The rows of a group lie close to one hidden flat surface of 12 dimensions, which may be shifted away from zero. Surfaces can cross.
In the rows, 128 means zero.
Known rows, each followed by its group:
[184 144 138 156  93  82 180 118 116 163 147 186  85  98 176  67 138 150]	A
[ 86 138 167 136 144 114 119  95 120 153 140  80 166 166  91 153 111 155]	A
[160 143 125 155  97 110 148 154 115 126 134 151  99 116 162  84 135 132]	A
[127 140 121 127 125  85 156 138 144 103  83 185 117 125 178 107 163  91]	K
[ 90  99 208 131 149 130 126 117 116  97  95 154 240 150  68 164  80 177]	S
[154 165 134 130 180 135 127 135  99 162 131 134 158 109  93 133  86 129]	V
[154  85  72  99  78  94 157 170 101  80  70 131 149 163 138 104 138 158]	S
[ 87 129 154 129 200 106 138 100 128 100 102 111 135 110 114 164 121 141]	A
[ 73 130 125 134 141 112  67  54 140 134 130 125 123 108  93 148 170 145]	J
[150 137  73 121  81 100 120 116  88 138 126 115  81 117 105  93 145 199]	Q
[158 132  85 119 127 152 183  84 101 119 158 151 142 147 162 146  98 101]	D
[152 129 128 122 113 139 140 140 119 130 144 140 143 130 129 160  95 132]	K
[159 123  99  75 107  80 137 152 136 130 131 118  88 127  86 134 106 138]	S
[139 134 123 142 130 166  97 116 114 191 136 167 121 149 104 119 119 112]	V
[ 93 122 130  72 163 133 172 116 183  91 124 141 141 136 142 143 179  62]	S
[119 157 111 161  93 118 131 119  97 179 120 141 156 204 152 136 135 114]	K
[103 174 185 189 129 153 108 169 154 121 172  95 109 112 164 105 158 111]	Q
[116 148 103  94 149  35 149 111 120 124 118  61 125 153 106 134  99 127]	D
[147 107 153  96 128  70 175 149 149 125 154  86 138 132 125 130 100 126]	A
[ 98 186 138 137 121 102 121 112 137 153 110 140 134 148 154 106 155 100]	V
[137 127  89 101  60 135 136 160 153 112 156  68  85 160 168 120 129 105]	S
[103 136 176 116 155 161 134 104 166 110 170  86 120  98 134 152 117 122]	J
[126 152 114  71 109  72 158 124 186  81 128 101  45  89 175 105 152 106]	S
[ 54 145 155 160 149 148  99  95 149 132  77 158 132 154 173 144 155  84]	K
[140  88 135 141 139 186 125 149 149 163 141 166  70 111 133 139 169 114]	D
[105 130 126  40 121 140 153  92 180 105 145 108 155 134 113 151 144 100]	D
[126 126 138 169 112 119 121 125  93  86  97 111 131 109 163 106  94 182]	K
[ 80 163 117  89  88 175  79 110 160  83 124 100 125 110 122 120 171 134]	V
[ 99 200 143 127 161 154 121  83 121 108 114 152 145  89 155 116 145 127]	D
[180  90 118  90 111 123 117 208 138 112 136 121 139 113  66 107  96 132]	A
[135  79 179 163 171 128 138 142 131 175 143 143  95 121 112 157 137 145]	D
[ 79 133 155  92  99 162 109  79 180 106 192  76 101 117 102 124 161 134]	Q
[ 85 120 145 135 161 122  95 106 128 158 135  95 116 154  67 142 139 138]	Q
[103 138 136  92 105 105 119  85 133 202 165 166 147 180  32 145 169 131]	K
[134 122 129  78  52 209 133 109 149  99 145 134 180 132 156 144 112 147]	D
[140  95 137 141 192 116 171 144 109  86 124 117 109  87 120 122 148 169]	S
[166 138  76  60 120 102 146 158 127 107 107 153 138 116 106 128 131 123]	K
[144 158 134 159 134  84 163 130  88 166  97 136 122 125 177 138 149 187]	Q
[126 118 169  97 132 159 124 116 154 104 131 143 172 103 121 144  75 123]	V
[119 139 143  95 134 146 138 144 127 118  89 121 190 127 146 172 122 152]	Q
[104 146 145 146 106  90 115  92 116 134 115 149  94 113 121  99 151 174]	K
[133 155 137 154 169  84 183  71 100 126 177 120 122 122 128 130 102 133]	D
[156 141 141 133 157 121 183 122  95 147 135 177 194 140 113 144 111 131]	J
[165 148 115 138 128 101 137 167 110 129 141 136 104  97 107  90 136 154]	J
[108 134  94 133 223 111 136  97 134 170 111 125  65 121 142 171 166  75]	J
[115 153 109 141 146 123 146  92 123  84 137  69 104 130 182 134  97 107]	Q
[116 115 110 112 108 101 130 101 109 124  63 138 130 155 143 138 110 152]	A
[117 113 174 164  99 103 130 136 111 139  88 106 123 130 185 158 112 203]	Q
[148 103 164 163 127  70 141 184 138 136 127 123  91 140 146 148  64 114]	S
[140 156 110  50 167 127 164  85 151 142 120 119 147 122 138 159 103  81]	V
[139 112 125 170 145 120 154 197 101 131 145  95 141 166 120 104 162 127]	S
[100 134 180  78 124 142 150  97 173 117 153 120 206 143 112 148 125 104]	A
[116  60 121 176 115  87  72 143 143  94 114  88 104 104 151 169 110 128]	J
[141 151 202 163 234 128 147 175 144 151 202 122 127  69  66 110 140 104]	A
[149 147 107  79 120 137 126  95 124 111 113 139 118  82 118 118 102 158]	V
[118  95 127 158  76 176 133  71 106 102 126 182 130 153 161 130 112 142]	Q
[107  69 125 138 100 114 123 124 106 109 125 103 118 153  76 100 171 204]	S
[104 145 141 116 117  62 138 127 142 151 129  91 162 175 116 135 139 118]	J
[132 133 118 120  57 163 106 160 138 174 112 144  94 138 157 125 204 161]	Q
[166 168  28 114 158 126 120 115 111 129 188  61  93  81 145 155 161 101]	J
[ 81 110 153 177 157 103 122 109 124 108  91  96 108 140 169 121 132 132]	K
[134  99 139 187 161 163  70 148 102 122  98 163  89  78 112 134 102 162]	J
[122 107 127 116  95  68 118 152 161  81 142 115  77 110 105  83 130 115]	D
[144 120 144 146 149  92 151 116 126  96 154  81  60  76 156 129  86 159]	D
[125 148 133 196 113 202  93 193 133 154 179 112 132 178 145 130 150  64]	V
[111  89  98 165 131 124 123 112  95 168  71 157 108 197 153 162 124 122]	Q
[131 116 127 124 135  78 136 137 108  81 125 117 151 124  86 109  94 147]	Q
[137  91 172  91 126  76 110 131 175 144 104 176 107  96  72  94 109 121]	V
[159  85  75  61 107 116 161 116 137  94 139 143  82  99  97 122 146 146]	K
[ 97 176 160 134  81 113 111  87 133 176 148 139 149 159 131 154 126 145]	K
[119 158 120 116 170 159 132 132 140 132 176  83 119 125 105 144 146  99]	A
[147  69 170 149 106 116 155 139 136 150 123 154 143 159 154 139  85 126]	A
[188 123  81 102 164 138 142 168 123  96 151 159 167  80 102 148 136  95]	J
[124 141 150 163 137 139 146 148 131 131 157 102 137 145 166 145 123 101]	V
[100 129 140 122 136 117 124 123 150 107 100 183 153 139 110 115 141  90]	D
[137 139 102  99 101 131 113  81 129 138 105  97  81 110 166 128  79 144]	V
[154 152 101 141 175 160 139 122 101 187 182 140 141 144  95 148 149  96]	J
[147 122 146 137 143 199 114 121 121  97 157 117 103  64 130 136  82 173]	J
[128 178  88 103 191 143 158 137  88 118 140  67 163 134 112 130 158 138]	S
[108  77 138 163 123  47 122 106 121 106  91 140  73 134 130 115  90 142]	D
[ 87 120 138 140 155 130 116 118 127 129  85 146 163 171 131 154 135  98]	K
[ 95 111 122 126 133 112 141  98 119 132 129 121 149 173  96 103 165 125]	K
[ 98 110 147 114 186 152 160 120 152 112 134 119 164 149 136 198 129  84]	V
[117 115 182  86 106 116 158  99 151 126 170 148 175 114  74 131 156 178]	Q
[130 108 133 222  77 166 117  66  85 157 164 195 150 156 166 145 131 147]	J
[167 126 119 117 116 134 167 135 111  92 122 171 113  95 151 125  98 147]	S
[121 116 156 146  95  74 127 183 154 114 122 135 132 147 134 100 143 102]	V
[ 87 158 150 145 118 137  70 129 163 154 119 126  53 128 136 134 112  94]	S
[158 134  60  74 118 151 110 149 111 101 143 133 117 109  56 107 143 137]	Q
[141 136 141 164  91  96 113 183 106  95 132 111 130 116 119  88 113 170]	A
[ 84 133 193 124 142 175 121  57 158 122 179  97 128  94 116 157 118 160]	D
[117 178 105  89 135 123 131 126 126  99 108 113 165 113 125 132 142 137]	V
[108  74 116 146 116 150 166  70 119  95 163 128 125 160 126  83 178 125]	K
[144 184 104 101 153 141 105 147 126 156 141 101 125 105  96 110 121 107]	V
[124 149 122 158 192 159 124 119 104 112  82 193 130  98 137 118 147 115]	K
[152 140 118 143 118  82 122 125  95 124  81 145  94  95 136  95 111 183]	A
[105 127 114 115 153 102 155 131 101 107  88 133 178 162 100 105 192 155]	S
[132  86 111 136  48 129 132  92 108 160 101 170 113 185 149 124 118 152]	A
[143 123  94  88 113 129 131 150 146  81 103 156 128  98 144 119 144 101]	J
[120 124  93 115 120 155 104 110 110 119 151  77 125 157  94 137 104 132]	Q
[128 125 173 152  94 150 129 130 145 125 200 107  86 112 129 129 100 148]	S
[158 124 120 145 101  75 167  88 108 118 182 115 131 101 153 134 126 164]	J
[ 66 142 128 174 100  68  79 125 133 154  81  85  64 176 154 101 161 128]	A
[131 135 169 101 143 139 137 132 135 102 103 234 184  66  72  99 153 160]	D
[147 146 181 174 124 100 157 164 118 168 151 176 156 132 125  94 161 141]	D

New rows. What belongs after each?
[131  82 140 145 117  92 127 176 133 100 143 106 117 133  88  82 139 139]	K
[ 67 142  83 135 116 148  51  97 143 151  74 134  86 152 137 131 183  95]	J
[140 106 120 187 177 147 105 100 111 137 195 102 145  88 132 193 118 118]	J
[156 121  98  71 109  81 171  90  92 151  91 114 126 125 135 154 119 212]	D
[163 122 106 112 138  62 183 194 110 108 148  73 138 142 110  98 157 139]	S
[147  94 151 134 110 150 134 135 136 117 132 158  76  73 142 132 151 179]	Q
[151 131  70 131  95 172 112 186 120  73 150 147 105 121 111  97 166 111]	A
[117 138 126  85 121 144 132 128 131 133  81 159  86 132 108  92 132 152]	J
[146 142 135  91 166 146 126 164 146  96 120 127 124  77 101 156  70 114]	S
[159 137  86  79  89 166 129 159 126 116  80 147 141 117 160 128 136 143]	D
[118 178  74 135 144 189 149  29  62 126 128 159 160 141 132  93 168 155]	K
[122 112 127 102 147 151 186 105 142  76 163  65 124 120 162 138 155 143]	S
[134 122 108 115 129 116 112 171 134 129 105 124 106 145 104 138 114 113]	S
[160 126 131 158  84  92 169 197 106  79 186 176 176 141  85  82 162 133]	A
[123 106 159 185 185 173 100  82 111 122 172 138 117  67 115 169 105 163]	J
[153 130  88 163  86  89 115 161 100  97 118 122  84 140 149  88  97 116]	D
[124 161 132 143 112  76 126 132 123  89 100 155 197 106 160 118 138 128]	J
[135 109 138 147 119  85 147 130 123 111 128 131 126 137 135 123  98 133]	D
[ 93 144 133 111 167 109 133 123 143  82 120  94  91  85 117  91 189 156]	S
[143 108 129 139 142  86 141 141 114 148 149 137 124 147  78 122 112 133]	D
[141 110 133 129  90 157 121 157 129 103 117 121 127 113 155 137 116 160]	Q
[124 143 131 129 112 105 144 115  98 111 110 123 145 130 132 113 120 178]	S
[149 103 170 157 129 143 158 158 159 118 156 199 121 110 152 111 133  69]	V
[116 144 150 137 104 144 117 150 157 165 154 100 124 163 156 116 137  80]	A
[115 106 186 105  59 168 120  99 174 101 176  98 101  81 139 121 135 188]	D
[162  54 135 106  73 108 122 181 150 112  89 121 116 136 143 124  68 139]	A
[174 134  93 118 122 141 160 140 109 102 102 137 102 101 205 128  92 127]	A
[147 157  93 142  62 120 106 165  97 137  75 142 145 156 167  89 113 136]	A
[128  92 113 111 130 111 112 138 108 158 121 125 213 192  68 179 103 122]	J
[152 127 110 124 118 123 136 136 116 172 155 137 108 146 102 154 117 131]	K
[124 131 140 129  96 101 135 199 159  86 156  37 108 135 164 109 126 114]	S
[109 163 160 126 185 169 120  80 132 160 106 154 138  98 140 137 117 122]	A
[113 120 146 147 112 122 151  73 123 105 149 118 124 138 165 137  89 128]	D
[113 153 141 114 145  97  98 130 152 198 114  51  83 134 141 121 114 115]	A
[131 108  98 173  80  67  96 128 111 108 127 122 162 128 157 143 133 132]	J
[137 144  73  95 104 115 126 117 145 100 129 115  61 102 139  93 149 113]	D
[133 134  95  97 132  83 131 112 125 137 136 116  72 107  86 104 146 151]	D
[155 188 127  98 103 122 171 157 136 122 160 142 166 146 151 129 107  83]	S
[147 147 131 107 131 147 161 158 165 170 181  95  91 127 151 132 193  94]	D
[125 156 127 122 113 142 122 115 127 128 156 117 178 139 119 133 135 121]	J
[ 97 175 120 136 123 137 174  19 105 112 149 189 119 123 162 117 189 148]	A
[100  90 154 133  69 135  79 124 169 140 117 111  67 131 144 101 128 134]	A
[106 122 115 128 145  78 182 119 141 119 118 102 117 160 188 167 162 100]	V
[145 154 109 123 124 123 136 158 108 129  97 110 119 130 148 112 105 140]	J
[161 169  96 129 183 103 172 144 130 136 155 131 113 108 159 136 169  71]	J
[146 130 128 178 119 148 121 147 110 146 165 117 165 152 149 149 107 112]	J
[158 141  96 162 160  86 168 152  92 112 176 110 139 165 109  95 100  74]	Q
[101  76 190 123 113 118 132 119 162 101 138 154 128 119  85 128 125 150]	S
[132 124 144 190 151 132  86 163 109 111 105 107 129 100 153 144  83 143]	J
[165  68  84 134 126 165 147 148  71 105 123 137 130 134  85 120 133 186]	S
[148 126 121 125 110  95 165 116 124 143 183 138 152 136 122 131 147 119]	J
[ 88  98 229 133 131 125 120  69 182 142 133 184 129 114 113 122 110 121]	V
[102  39  75 115 112 117 133 187 158   4 133  90  86 159 114 168 155  94]	A
[134  78 127 121 126  65 144 156 123 150  88  95  92 162 124 142  97 142]	J
[147 131 151 123 138 150 134 189 127 181  92 115 162 141 153 161 145 148]	D
[146  91 114 122 120 106 142 154 136 102 137 120 117 147 121 135  91  93]	D
[109 140 162 156 134 124 128 103 139 119 118 167  83  81 154 100 158 150]	D
[115 170 197 108 155  96 145 129 145 135 151 139 196 126  72 147  85 124]	S
[100 107 109 107  99 102 117 128 167  81 126  92 101 153 141 128 101  81]	D
[113  57 177 173 128 168 150 158 147  70 124 147 132 126 156 122 142 124]	S
[191  99 141  42  65  65 168 184 158 129  86 129 199 145 146 107  56 122]	A
[102  83 154 136 138 154 125 172 169 118 145 117 118 163 102 130 166  80]	S
[134 153 143 110 191 123 127 140 124 170 134 132 127  93  64 131 158 157]	D
[153 134 113 170 154 179  99 115  87 183 109 144  86 114 142 133  98 147]	A
[142 158  99  96 190 141 163 144 126 124 108 174 139 119 116 141 138  83]	S
[143 143 133 108 161  92 184 166 135  88 157  56 119 102 157 125 124 126]	S
[133 142 133 146 136  70 126 191 141 162 104  94  67 126 161 104 173 120]	D
[109 132  96 134  99 149  97 105 116 154 170 113 121 188  86 124 124  96]	D
[138 113  72 109 153 170 143  60 124 119 128 181  98  99 155 166 157 104]	J
[169 147 100 117  79 144 129 157 119 180 148 150 128 157 145 188  86 116]	K
[100 162 181 161  92 116 110 140 138 127 123 142 134 134 139  82 143 140]	J
[122 125 154 172 150 155 138 113 119 142 133 144 104 111 158 149 138 151]	Q
[151 142 129 104 129  82 150 176 128 156  94 122 133 115 139 117 164 158]	D
[107 122 169 145 154 136 125 142 158 138 136  95 134 145 149 142 111  92]	A
[133  75 164  96  88 149 139 134 141 132 170 188 203 153  41 132 139 151]	Q
[134 185 109 126 116 139 135 125 122 141 164 106  99 130 140 121 132 117]	S
[145 122 141  79 168 183 132 167 150 126  68 187 146  71 126 150 172 144]	D
[157 188  81 109 167  88 140 134  88 116  33 207 140  88 141  88 142 136]	A
[131 111 143 122 183 101 146 159 121 140  33 163 114  87 160 174 151 175]	Q
[ 90 189 182 176 139 188  98 154 152 105 140 137 167 113 167 116 158  94]	Q
[142 140 141 117  88 134 121 143 126 116 177  80 127 127  98 128  86 162]	S
[141 155 137 101  44 153 109 117 135 131 187 136 118 129  90 112  96 149]	S
[132 160  89 107 103 104 156  84 103 170 130 205 172 167 102 110 188 116]	J
[122 139 115 126 145 157 148 177 107  85 109  96 213 160 128 121 146 120]	S
[121 158 100 149  72 177 111 111 109 163  87 154 156 198 212 128 117  94]	A
[150 108  49  97 155 111  82 116 126 115 164 104 136  75  63 168 162 116]	J
[128  97 100  87 131  91 142 155 133 145  78 148 156 194  95 161 115  96]	S
[132 115 134 136  95 167 127  88 124 118 116 162 120 121 168 138 101 143]	V
[114 168 154 109 143 119 143  98 146 162 141 192 168 136  98 103 163  89]	V
[139  93 141 183 204 144 147  90 114 156 185 168 143 110 119 190 136  97]	J
[106 123 135 158 145  97 155 193 140 125 127  50 150 203 173 129 157  77]	S
[109 164 128 105 125 144 177  62 151 126 155  98 103 143 208 168 111  98]	S
[ 99 174 101 137  92 109 115  59 105 113 101 101  95 134 179 119 111 158]	D
[165 139  99 150 116 179 129 159 123 118 163 166 105 115 139 101 137  88]	D
[147 147 101 103 134 133 156 117 104 109 160 118 148 111 108 142 141 157]	V
[142 160 153 135 167 175 142 157 113 107 118 191 201 115 118 144  95 104]	S
[115 133 149 149  89 114 163  96 102  89 118 155 152 132 158  86 154 187]	S
[123 114 115 100 132 113 132 128 138 160  88 100  85 127 156 150 150 150]	D
[155 117 116 117 100 121 173 144 119 113 156 155 182 161 116 103 139 110]	K
[122 134 167 127 114 129 115 134 138 120  97 107 179 142 159 146  44 121]	V
[150 117  85 152 150  91 128 123  98 125 160  82  70 133 114 131  74 123]	D
[118  77 157 143 126 106 137 142 148 109 148  73 106 143 132 136 112 130]	K
[125  75 195 134  94 125 136  69 162 185 161 152  75 107 134 108 114 154]	A
[139 150 114 169 181 208 125 138  94 155 190  89 109 131 109 145 135 125]	S
[150 123 167 185 198 107 157 161  99 136  98 149  76  88 151 120  97 155]	J
[157 128  83 126 146 122 166 121 104 129 116 148 111 141 167 144 113  94]	D
[108 143 157 162 120  73 106 115 114 206 108 123 138 184 109 119 104 131]	V
[104  72 176 116  48  70 119 159 174 113  93 136 122 144 140 119 156 162]	Q
